There are 4 nested groupings, the coarsest first. Each group lies inside one group of the grouping before and may be the whole of it. The rows also spread widely along 15 directions, which tell nothing about the answers.
Some rows, each with its group in each grouping after it:
[ 2.44  1.00  0.48 -1.96  3.18  1.86  0.10 -0.89  2.45  1.91  0.85 -0.31
  0.47 -0.66 -1.01  1.73 -2.30  2.22 -0.11  2.94  2.62  0.13 -1.05  3.19
  0.42] : zab J_181 Bofat J_787
[ 0.88 -1.92  1.47 -2.38  2.06 -0.23 -0.51 -1.28  2.21 -0.82 -2.03 -2.22
  0.80 -0.72  0.98  1.18 -0.75  1.22 -0.11 -1.78  1.75  0.33  1.57  1.14
 -0.49] : zab J_120 safoz J_215
[ 3.82 -2.81  1.03  0.84  2.63  1.25 -0.08  2.40  3.21  1.16 -0.76 -2.32
  0.56 -1.15 -3.52  1.20  1.32 -0.58 -2.20 -0.28 -1.14 -3.73 -2.67  0.56
  0.89] : nir J_410 Kefi J_403
[ 6.39  2.22  1.35  0.21  3.44  3.66 -0.46 -1.81  2.32  0.45  1.80  0.95
 -1.90  0.13  0.10  4.58 -1.30  1.88  0.20 -1.64  1.95 -0.50  0.20  0.45
  2.41] : zab J_120 Pil J_16
[ 1.57  0.48  1.44  0.41  0.25 -0.01 -0.55  0.99  1.36 -1.80  2.89  0.80
  1.91  4.43  0.80  0.53 -1.15  4.90  4.17  3.05  1.78  3.04 -0.75 -0.32
  0.31] : nir J_938 Bunaf J_574
[ 1.11 -0.06  2.25 -2.05  0.95  0.36 -2.51 -0.96  0.36 -0.51 -1.46  0.47
  2.17 -0.15  0.83  1.29  0.35 -0.63  1.18  0.49 -1.55 -0.85  1.32 -0.28
  0.58] : zab J_181 sonev J_757
[-0.12 -1.51  0.98 -2.86  1.69  1.53  0.07 -1.23  1.11 -1.15 -1.15 -1.57
  1.82 -1.21  1.94  0.51  0.44  0.01 -0.10 -1.36 -0.06  0.22  2.03  3.16
 -1.40] : zab J_120 tuz J_338
[ 0.01 -1.03  1.17 -0.86  2.17  1.95 -0.49 -1.35 -2.66 -0.19 -1.41 -1.79
  1.38 -2.01 -2.52  2.91  0.36 -0.07  0.17  2.68  3.39 -2.95 -2.28 -2.33
  0.87] : nir J_410 Kefi J_610
[ 2.74 -0.63  1.18 -0.21 -0.10  0.55  2.69 -0.49 -1.17  2.16 -3.32 -1.39
  0.49 -0.55  0.20  3.48  2.46  1.55 -1.79 -0.86  2.74 -1.22  1.65  2.10
 -2.33] : zab J_120 tuz J_343
[-0.55 -0.29  0.69  0.32  1.65 -1.63  1.03 -1.73  2.23 -1.75  2.18  0.58
  0.93 -0.71  3.68  3.00  0.05  2.03 -0.06 -2.97 -0.95  1.60  2.52 -0.44
  0.07] : nir J_938 doril J_873
[-0.94  3.17 -3.28 -2.78 -1.09 -0.16 -0.63  0.12  0.35 -0.21  3.38 -0.44
  0.69 -0.45  0.89 -1.23 -2.05  1.37 -1.02 -0.22  0.28  3.52  1.58  2.21
 -1.25] : zab J_181 sonev J_570
[-0.53  0.45 -1.45 -2.40 -0.97 -0.17 -0.46  0.17  1.56  3.87 -1.16 -0.32
  2.51 -2.44 -0.16 -1.05  0.13 -0.81  0.47  1.13 -1.16 -1.82 -3.43  0.09
  0.19] : zab J_181 didi J_126
[ 1.55  0.48  2.41  1.28 -0.99 -2.54 -1.73 -1.45  0.78  1.71 -2.92 -0.73
  0.02 -0.49  1.87  2.70 -0.07 -2.20 -2.11 -2.50 -2.17 -1.41  2.52  4.74
 -1.79] : zab J_120 safoz J_274
[-0.47  0.26 -0.25 -1.21 -0.51 -2.01 -3.28  1.28  0.86  0.67  1.86 -0.47
  0.49  0.59  1.30  0.39 -3.11  1.85 -0.72  0.10 -1.65  1.95 -1.20 -1.86
  0.81] : nir J_938 Bunaf J_574
[ 0.40 -0.64  3.13 -3.10  1.12  1.86 -1.27 -2.11 -1.02 -1.47 -3.43  0.26
  2.78  0.31  1.28  0.82  1.48 -0.95  0.84  0.26  1.12 -0.21  3.60  3.97
 -2.07] : zab J_181 didi J_126
[ 2.86  0.06  0.24 -2.89  1.09  1.42 -1.08  0.40 -0.14  2.10 -1.42 -0.21
  0.86 -2.15 -0.53  0.35 -1.17 -0.83 -1.64 -0.07  0.10 -1.09 -1.48  1.70
  0.20] : zab J_181 sonev J_570
[ 0.94  1.24  0.93 -1.83  0.40  1.87 -2.18 -0.22  0.77  3.84  1.47  1.68
 -0.31  0.45  0.52  2.86 -0.38  1.11 -4.57  0.44 -0.56  0.23  0.23  3.22
 -2.33] : zab J_181 Bofat J_787
[-0.85 -1.38  1.02 -0.60  1.77 -0.27  0.84 -0.23  2.31  1.49  1.86  1.63
  2.53  0.40 -0.74  1.25  0.78  2.44 -0.24  2.34  1.43 -0.54 -2.44  0.83
 -1.00] : nir J_938 doril J_873
[ 1.07 -0.85 -0.14 -1.48  1.60  0.24  0.77 -0.86  3.76  2.08  0.87 -0.59
 -0.23 -1.13  1.74  2.02 -0.42  2.33 -2.14 -2.83  0.88  0.50 -0.24  1.26
 -0.92] : zab J_120 safoz J_215
[ 1.31 -0.62  2.18  0.19  0.02 -2.21 -1.21  0.19 -0.71 -0.45 -0.56 -0.17
  1.62  0.78 -1.08  1.33 -0.45  1.01  0.30  1.84  0.85 -0.41 -0.91 -0.66
 -0.26] : zab J_181 sonev J_757
[ 0.28  1.59  1.68  1.42 -1.18 -2.69 -1.73 -3.24 -0.38  1.07 -2.20 -0.53
  0.86 -0.68  0.40  1.82 -2.03 -0.98  2.65  0.84  2.58 -1.58 -2.32  0.93
  0.49] : zab J_120 tuz J_338
[ 1.30 -1.74  2.11  2.50  1.68  0.58  3.71 -2.93  3.03  2.28  0.41 -1.33
 -1.17 -0.38  2.81  5.62  0.13  4.85  0.48 -1.25  5.95 -0.40 -3.60  0.24
 -1.49] : zab J_181 Bofat J_787
[-0.83 -0.21  0.16  0.66 -1.81 -1.79  1.23 -0.48 -1.14  0.69 -2.10 -3.08
  0.96 -0.13 -0.93  1.36  0.99  0.93 -0.64  1.03  3.34 -0.45  0.12  1.88
 -2.92] : zab J_181 Bofat J_787
[ 1.81 -1.81  1.94 -1.06  0.40 -1.06 -0.10 -1.13  3.28  1.39 -2.13  0.86
  1.69 -2.00  3.50  0.48  0.48 -1.03  0.19 -4.10 -2.03 -1.12 -1.09  1.53
 -0.17] : zab J_181 sonev J_757
[ 2.20  1.04  2.02 -1.54 -3.25 -2.38 -3.22  0.90 -0.79  1.86 -1.69  2.64
  2.22  3.41 -0.31 -1.51 -1.27  1.66  1.82  1.61  2.20  1.63 -2.56  0.00
 -1.04] : zab J_181 sonev J_570
[ 1.21 -0.22  1.24 -1.86  0.24  0.02 -0.58 -0.21  0.33  0.27 -2.05 -0.66
  2.39  0.55 -0.39  0.36  0.52  0.67  1.31  1.65  0.59 -0.43  0.90  1.59
 -0.58] : zab J_120 tuz J_343
[-0.34  1.48  0.81 -0.42 -0.37 -3.05  0.91 -2.95  1.90 -0.10 -1.67  3.46
  4.11  0.08 -1.14 -0.94  1.96 -0.81  3.06  0.18  2.76 -0.90  0.89  2.44
 -0.55] : nir J_938 doril J_873
[ 1.14  0.44  0.63 -0.90  1.37 -0.49 -2.25 -1.52 -0.55  0.93 -1.55 -1.60
 -0.90 -1.73 -0.93  2.62 -2.52  0.06 -2.36 -1.00  3.32 -0.56 -0.27 -0.01
  0.47] : nir J_410 Kefi J_403
[ 0.58  1.30  0.83 -0.22  0.20  1.67 -1.45 -1.61 -2.19  0.29 -0.06  0.11
  0.37 -0.12 -0.28  3.19  0.07  0.53  0.57  0.75  2.52 -1.02 -0.70 -1.68
  0.47] : nir J_938 Bunaf J_574
[-1.34  1.24  0.77 -0.60 -0.02 -0.34 -0.41 -3.06 -1.21 -0.35 -2.47 -0.57
  2.50 -2.50  2.65  2.39  1.11 -1.96  2.07 -0.50 -1.24 -1.54  2.38  0.21
  0.50] : nir J_410 Kefi J_403
[ 2.70 -0.09 -0.22 -1.06  1.29  1.10 -0.39  1.26 -0.12 -0.95  0.91 -2.67
 -0.02 -0.70  0.26  0.92 -2.44  1.70  0.39  0.48  0.39  1.05 -1.23 -0.46
  1.20] : zab J_181 didi J_126
[-3.27 -1.87  0.10 -3.23 -0.53  2.24 -1.59 -0.05 -1.18  1.62 -1.08 -0.93
  2.32 -1.11  0.83  0.26  1.41 -0.39 -1.37  0.52  0.40 -0.99 -1.70  0.25
 -2.38] : nir J_938 doril J_873
[-1.56 -0.08  1.15  0.41 -1.01 -3.51 -2.67 -2.48  1.54 -2.33  0.55 -0.05
  0.67  1.43 -0.77  0.23 -0.71  0.66  0.59 -2.09  3.15  0.76 -0.14 -1.42
 -0.87] : zab J_120 tuz J_343
[-0.93  0.30 -0.01 -0.94 -0.34 -1.26 -1.55  0.36 -2.38 -1.63 -0.05 -0.40
  2.59 -0.87 -1.30  0.11  0.20 -1.44  0.02  1.37 -1.26 -0.73  0.57 -0.71
  0.21] : nir J_938 doril J_873

New rows. What belongs after each?
[ 0.42 -0.32  1.23  0.78  1.85 -0.77 -0.66 -1.28  0.11 -1.12  1.51  0.76
  1.17 -1.79  0.41  2.32 -0.67 -0.82 -0.17 -0.58 -0.93 -1.37 -1.32 -0.49
  1.21] : nir J_938 doril J_873
[ 0.03 -1.37  1.36 -1.49  1.48 -1.38  0.84 -1.81 -0.49  0.88 -2.41  0.18
  2.71 -2.82 -1.20  1.35  1.12 -1.13 -0.77  0.67  0.81 -2.86 -0.71  0.66
 -0.28] : zab J_120 tuz J_343
[ 2.31 -0.05  1.06  0.17 -0.22 -0.40 -1.42  1.06 -1.25  0.31 -1.31 -1.40
  1.28 -0.61 -2.12  0.45 -0.45 -1.39 -0.17  1.71 -0.58 -1.95 -1.81  0.91
  0.29] : zab J_181 didi J_126
[ 0.85 -1.67  1.24 -0.90  2.26 -0.57 -0.48 -0.64 -0.16 -0.56  0.15 -0.40
  1.93 -2.17 -2.46  1.24 -0.57  0.02  0.42  1.79  1.10 -2.51 -3.87 -3.37
  1.86] : zab J_181 Bofat J_787
[ 1.97  0.64 -0.08  0.58  0.27 -1.63 -0.69  0.47 -0.47  0.82  0.47 -0.05
  0.28 -1.12 -1.49  0.95 -1.69 -0.43 -1.75 -0.26  0.60 -0.75 -1.64  1.23
  0.43] : nir J_938 Bunaf J_574
[-0.85 -0.69 -0.47 -2.00  1.05  2.98 -0.86 -0.48  1.18  0.25  1.18 -1.72
  0.88 -1.52  0.68  0.83  0.36  0.01 -0.47 -0.22 -0.35 -0.78 -1.45  0.27
 -0.58] : zab J_181 didi J_126
[ 0.71 -1.84  2.70  1.37 -0.70 -3.50 -3.02  2.08  2.03  1.16  1.39 -0.68
  0.39  2.37  1.13  1.40 -2.01  1.82 -2.01  0.66 -3.48  0.66 -1.93  0.85
 -1.13] : zab J_120 Pil J_16
[ 3.21 -0.32  1.51 -1.16  0.45  0.44 -0.63  1.19 -2.92 -0.68 -0.05 -0.45
  1.05 -0.11  1.67  1.74 -1.75  1.38  0.13  0.72 -1.20  0.94 -0.56 -0.49
  0.69] : zab J_120 tuz J_343
[ 1.70  0.17 -0.21 -3.01  1.48  1.32 -1.46  1.28  2.22  1.72  0.67 -0.38
  1.36  0.63 -2.16 -0.76 -1.22  1.32 -1.36  2.47  0.36  0.29 -0.54  3.45
 -0.66] : zab J_120 tuz J_343
[ 0.83 -0.44 -0.57  0.18  0.70  2.08  1.12 -0.94  3.37  0.28  3.55  0.25
 -0.58 -0.83  2.03  0.73 -0.02  1.02 -1.56 -3.87  1.36  0.75 -2.64  3.02
 -1.97] : zab J_181 sonev J_570
[-1.04 -1.90  2.60 -0.24  0.09  4.22 -1.95 -0.60  0.66  3.07 -0.64 -3.01
 -0.77  0.83  3.23  5.00  0.92  2.09 -1.49  0.82  0.16 -1.18 -1.70  0.64
 -2.77] : zab J_181 Bofat J_787
[ 3.02 -0.55  1.94  1.52 -1.03  1.47  2.14  0.04 -2.64  0.05 -2.76 -0.98
  1.50 -1.26  1.39  1.96  2.82 -2.34 -0.28 -1.31 -1.14 -2.39  0.37  4.49
 -2.21] : zab J_181 didi J_126
[ 2.51 -3.05  2.60 -3.26  2.61 -1.67 -0.85  0.87  0.50  0.50 -3.64 -0.60
  2.69 -0.44 -3.33  0.08 -0.18  0.92 -1.15  2.11  1.55 -1.62 -0.26 -0.07
  0.32] : zab J_120 tuz J_343
[-2.57 -0.57  0.86  0.76  0.29 -1.48 -1.22 -0.14 -0.41  0.08  2.21  0.71
  2.31 -0.57 -0.36  1.94  0.86 -0.53 -1.34  1.87 -2.52 -1.57 -1.20 -0.41
 -0.74] : nir J_938 doril J_873
[ 0.00 -0.12  0.71 -1.74  1.65 -1.17 -1.11 -0.79  1.96 -0.73 -1.09 -0.14
  2.53 -0.62 -0.89  0.18  0.40 -0.31  0.10  0.29 -0.39 -0.47  2.35  1.34
  0.23] : nir J_410 Kefi J_403
[-1.73 -1.35  1.12  0.78  1.28  1.23 -0.66 -1.10  4.07 -2.01  1.30 -2.92
  1.58  1.00  2.71  0.97 -0.11  1.76  3.79  0.40 -0.20  0.55 -0.59  1.17
 -0.21] : nir J_410 Kefi J_403
[-1.10 -2.76  1.53 -0.15  1.97 -0.14 -1.06 -0.90  0.50 -2.03  1.10  0.22
  1.18 -1.31 -1.86  1.02  1.49 -1.60 -3.26 -2.26  0.50 -2.09 -0.70  0.61
 -1.38] : nir J_938 Bunaf J_574
[ 2.90  1.05  0.36 -1.58 -0.24 -1.32 -0.68  1.04  0.77  3.34 -2.67 -0.76
  0.80  1.26 -1.06  0.56 -2.23  2.81  0.37  2.39  3.48  1.01 -0.31  2.23
 -0.14] : nir J_938 Bunaf J_574
[-1.19 -1.07  0.01 -1.98  2.35 -0.31 -2.09 -0.58  2.74  1.67  0.93 -2.52
 -1.10 -1.24  2.21  3.81 -2.40  3.16 -2.70 -1.20  0.07  1.01  0.82 -2.36
  0.62] : nir J_938 Bunaf J_574
[-0.79 -1.09  0.13 -0.18  2.39  2.08 -0.34 -1.37  2.29 -1.78  1.03 -2.33
  0.70 -1.18 -0.28  1.59  0.43 -0.11  0.67 -0.71  1.27 -1.26 -0.39  0.59
  0.15] : nir J_938 doril J_873
[ 1.23  1.17  1.05  1.57  1.91  0.26 -0.16 -3.49 -1.82 -1.35  1.09 -0.31
 -0.99 -3.98  1.01  4.25 -1.19 -2.81 -2.10 -2.63  0.27 -2.12 -0.17  1.54
  0.41] : zab J_181 sonev J_570
[ 0.91 -0.71  1.65 -1.13  0.41 -1.93 -1.18 -1.92  1.30 -1.85 -1.22 -0.02
  1.15 -0.13  0.63  0.52 -0.66  0.64  1.14 -2.49  2.27  0.64  0.19 -1.31
  0.27] : zab J_181 Bofat J_787
[ 1.27  1.62  0.10 -1.18  0.30 -2.14 -0.74 -0.90 -0.89  1.01 -0.97 -0.66
  0.61 -2.07  0.41  1.66 -2.30 -0.23 -1.39  0.33 -0.17  0.23  1.09  1.41
  0.31] : zab J_181 Bofat J_787
[ 0.86 -0.94  2.24  0.53  1.11  0.24 -2.90 -0.87 -0.87 -1.08  0.61 -0.97
 -0.01 -1.22  0.06  2.94 -1.06 -1.11 -1.00 -0.56 -1.33 -1.83 -2.06 -2.15
  0.95] : zab J_181 Bofat J_787
[ 1.72 -2.52  1.74  1.20  3.87 -0.42  1.94 -1.29 -0.33 -3.42  1.89 -2.26
  0.04 -2.74  0.27  2.70 -2.40  1.07  0.09 -0.35  2.47 -0.60 -2.94 -0.21
  1.02] : zab J_181 sonev J_570
[ 0.71  1.72 -0.90 -1.04 -0.77  1.60 -2.46 -0.21  0.69  2.93  1.56 -0.56
 -0.83 -0.94  1.94  1.95 -1.63 -0.06 -2.01 -1.42 -1.89 -0.01 -1.46  0.94
 -0.35] : zab J_120 safoz J_215
[-0.41 -3.60  2.57 -1.69  0.59  0.96  0.27 -0.43  1.67 -0.28 -3.50 -2.11
  2.69  0.18  1.50  1.57  3.84  0.49  0.46 -1.02 -0.92 -1.78  1.92  0.54
 -2.11] : zab J_120 tuz J_343
[ 0.59 -0.53  0.27 -2.24  0.42 -0.36 -2.06  1.80  1.00  0.81  2.26  0.27
  0.80  1.96 -2.41 -0.05 -1.07  3.08 -2.45  2.11  1.75  1.52 -1.45 -0.31
 -1.46] : zab J_181 sonev J_570
[-0.94 -3.51  1.38 -3.03  2.36  1.51  0.13 -0.45  2.39  0.40 -1.10 -1.23
  2.83 -0.95 -0.84  0.29  1.89  0.88 -0.09  0.95  0.88 -1.92 -1.53  0.23
 -1.07] : zab J_120 tuz J_338
[ 0.95 -1.92  1.53 -3.00  2.12  1.36 -0.25  0.12  2.22 -1.08  0.18  0.20
  1.96  1.51 -1.03  0.50  1.93  2.18 -1.39 -0.21  1.19  0.62  2.48  1.65
 -1.93] : zab J_120 tuz J_338
[ 0.51 -1.24 -0.97 -0.48  2.46 -3.11 -0.34  0.26 -0.32 -2.52 -0.87 -4.14
  0.57 -4.87 -1.21 -0.34 -3.84 -2.73 -1.63 -1.27 -0.77 -0.97 -0.32  1.69
  1.86] : nir J_938 doril J_873
[ 1.87  1.05 -0.49 -2.21 -0.29  1.09 -1.37 -0.36 -0.62  1.65 -1.63 -1.22
  0.58 -1.15 -0.91  1.09 -0.48  0.56  0.66  0.38  2.26 -0.87 -1.53 -2.36
  0.99] : zab J_181 sonev J_757
[ 2.12 -0.22  1.45 -2.63 -2.34  1.52 -3.08  1.18 -1.35  2.69 -3.18  0.40
  1.42  1.39 -0.11  0.41  1.73 -0.25 -0.92 -0.62 -0.54 -1.01 -0.43 -0.51
 -1.38] : zab J_120 tuz J_338
[ 1.31  1.45 -1.51 -1.01  0.69 -2.41  0.20 -0.22  0.18 -1.50  1.36 -0.98
  0.75 -1.87 -0.61 -0.12 -1.89 -0.27 -1.00 -1.29 -0.65  1.06  1.75  1.09
  0.69] : zab J_120 safoz J_274
[-1.23 -2.31  1.51 -1.90  1.34 -3.75 -0.94  0.37  1.01  0.66  0.37  1.27
  2.16 -0.33 -0.59 -0.09 -1.26  1.35 -4.07  0.08  0.38  0.99 -0.19  1.95
 -1.95] : nir J_410 Kefi J_610
[ 0.26  1.16  0.12  1.14  0.08 -1.62 -2.90  0.23 -0.62  1.39  2.26 -1.26
 -0.49 -1.15 -0.59  2.99 -2.40 -0.50 -2.41  1.23 -2.92 -1.28 -1.77 -1.02
  0.87] : zab J_120 safoz J_215
[ 1.45  1.83  0.00 -1.40  0.51  0.35 -1.51 -0.56  3.55  3.57  0.66  1.35
  0.48  1.44  0.11  1.40 -1.32  2.99  0.46  1.04  2.18  0.85 -0.81  1.01
  0.27] : nir J_938 Bunaf J_574
[-3.23 -2.26 -0.79 -3.65 -0.16  1.41 -0.63  0.41  3.24 -1.41 -1.24 -3.29
  3.27 -0.11  0.74 -1.62  3.57  0.18  1.01 -0.81 -1.84 -0.11  2.76 -0.04
 -1.99] : zab J_181 didi J_126
[ 3.07  0.27  0.66  0.47  0.57  1.44 -1.18  0.28 -2.44 -1.23 -0.13 -1.49
 -0.65 -0.76 -0.25  2.63 -0.86 -0.17 -0.54 -1.43  0.90 -0.71 -0.49 -1.35
  1.12] : nir J_938 Bunaf J_574
[ 0.68 -0.23  0.81 -0.95  0.76 -1.78  1.05 -0.67 -0.16 -0.25 -0.78  0.42
  2.13 -0.58  0.83  0.35 -1.28  1.19  0.76  0.49  2.20  1.03 -0.09  2.57
 -0.57] : nir J_938 doril J_873
[-0.20 -0.41  0.63 -1.82  0.18 -1.36 -0.86  1.68  1.78  0.39  0.73  0.49
  3.54  0.34 -0.46 -1.27  0.66 -0.31 -0.78  2.51 -4.33 -0.01  1.04  3.39
 -1.33] : zab J_181 Bofat J_787
[ 2.39  0.33 -0.16  0.19  2.86 -2.04  2.89 -1.19  0.61 -1.12  3.01  2.03
  1.76 -3.31 -1.03  0.39 -1.93 -0.01 -0.53 -0.10  0.77 -0.39 -2.64  1.75
  1.30] : zab J_181 Bofat J_787
[ 0.55 -2.07  0.87 -1.33  1.11 -0.83 -0.88  2.50 -1.65 -1.53  2.73 -0.84
  2.10  0.48 -1.77 -0.24 -2.28  2.81 -0.01  3.94  0.21  1.00 -4.38 -2.99
  0.64] : zab J_181 Bofat J_787
[ 3.76  0.91  1.20  0.61  0.18  0.31  0.96 -0.51  2.36  0.91  0.18  1.38
  1.12 -0.28  2.77  2.26  1.09  0.69  1.43 -2.22 -2.40 -0.40  0.26  0.34
  0.85] : zab J_181 Bofat J_787
[ 0.67 -0.75  0.38 -1.52  0.73  3.07 -1.34 -1.03  1.88 -0.85 -0.78 -2.68
  0.22 -0.32  0.28  0.78  0.69  0.11  1.04 -1.56  2.11 -0.69 -0.39  0.37
 -0.59] : zab J_181 sonev J_757
[ 1.53  2.36 -0.81 -1.70  0.50  1.91 -3.38 -1.90 -2.14 -1.66  0.92 -1.77
 -0.79 -2.08  0.60  0.58 -4.56 -1.48  1.31 -1.02  1.64  0.50 -2.02 -0.28
  2.13] : zab J_120 safoz J_215
[-1.03 -1.17 -1.15 -2.86 -1.19  2.17 -0.11  2.47 -0.84  1.56 -0.63 -3.36
  1.45 -0.48  0.80  0.58  2.07  0.97 -2.34  0.79 -2.06  0.10  1.12  0.71
 -2.78] : zab J_181 sonev J_570
[-1.72 -1.00 -0.18 -0.06  0.19  0.48  0.80 -1.22  0.01 -1.17  2.75 -1.53
  0.37 -1.72  4.23  1.65 -0.90  0.65 -1.00 -2.66 -1.12  1.19 -0.94  1.78
 -1.80] : zab J_120 safoz J_215
[ 0.11 -0.79  0.91  0.31  1.12  1.29  0.67 -0.75  1.54  0.22  2.26  0.87
  1.60 -0.80 -0.02  1.99  2.16  0.13 -0.84 -0.16 -1.14 -1.79 -1.71  0.25
 -0.89] : zab J_181 Bofat J_787
[ 1.34 -0.61  2.42  0.15 -0.08 -1.78 -1.71 -0.71  1.15  0.33 -1.17 -0.62
  0.29  1.01  1.28  2.55 -0.49  1.69  0.00 -0.82  0.87  0.28  0.35 -0.84
 -0.47] : zab J_181 sonev J_757
[-1.98 -2.09  0.64 -2.37  1.11  1.11 -0.91 -0.61  1.69 -3.25 -0.46 -4.02
  0.77  0.49  1.03  1.55  2.03  1.52 -1.19 -2.02  0.29  1.20  5.01 -0.20
 -2.31] : zab J_181 Bofat J_787
[-0.43  1.69 -0.10  0.17 -2.49 -1.06 -2.22 -2.07 -0.31  0.36  0.13 -0.51
 -0.53  1.91 -1.29  1.37 -0.27  1.89  0.78 -1.13  5.74  0.63 -1.64 -2.80
 -1.07] : zab J_120 safoz J_274
[-0.06  0.91  0.38 -0.71  0.17 -0.07 -3.02 -0.17  2.48 -0.24  2.94 -0.18
 -0.96  2.12  3.35  2.69 -1.77  3.66 -1.33 -2.51 -0.77  3.49  2.12 -1.62
 -0.19] : nir J_410 Kefi J_610
[ 0.81  0.67 -0.43 -0.45 -0.24 -0.96 -0.30 -0.71 -1.80  0.80 -0.39 -0.54
  1.05 -1.92 -2.22  1.26 -0.30 -0.48 -0.60  0.76  1.54 -1.89 -2.21 -1.64
  0.62] : zab J_120 tuz J_343
[ 4.10  0.87  2.70  0.69  0.68 -0.65 -2.11 -0.16  0.60 -0.16 -0.76  0.97
  0.79  0.53 -0.23  0.82 -1.63 -1.43  0.10  0.11 -1.07 -0.68 -0.17  4.06
  0.28] : zab J_181 didi J_126
[ 1.55 -0.05  0.23 -1.32  0.82  0.11  0.43 -1.17  2.20 -0.59  0.33  0.09
  1.72 -0.75  1.77 -0.27 -0.86  0.71  2.26 -1.54  0.48  0.58 -1.01  1.27
  0.52] : zab J_120 safoz J_215
[ 2.57  0.03  0.36 -0.80  0.46 -1.66 -0.48  0.19  2.09  1.50 -0.26  0.61
  0.96 -0.36 -1.51  1.05  0.18  1.40 -0.35 -0.52  0.92 -0.82 -1.35 -2.34
  1.02] : zab J_181 sonev J_757
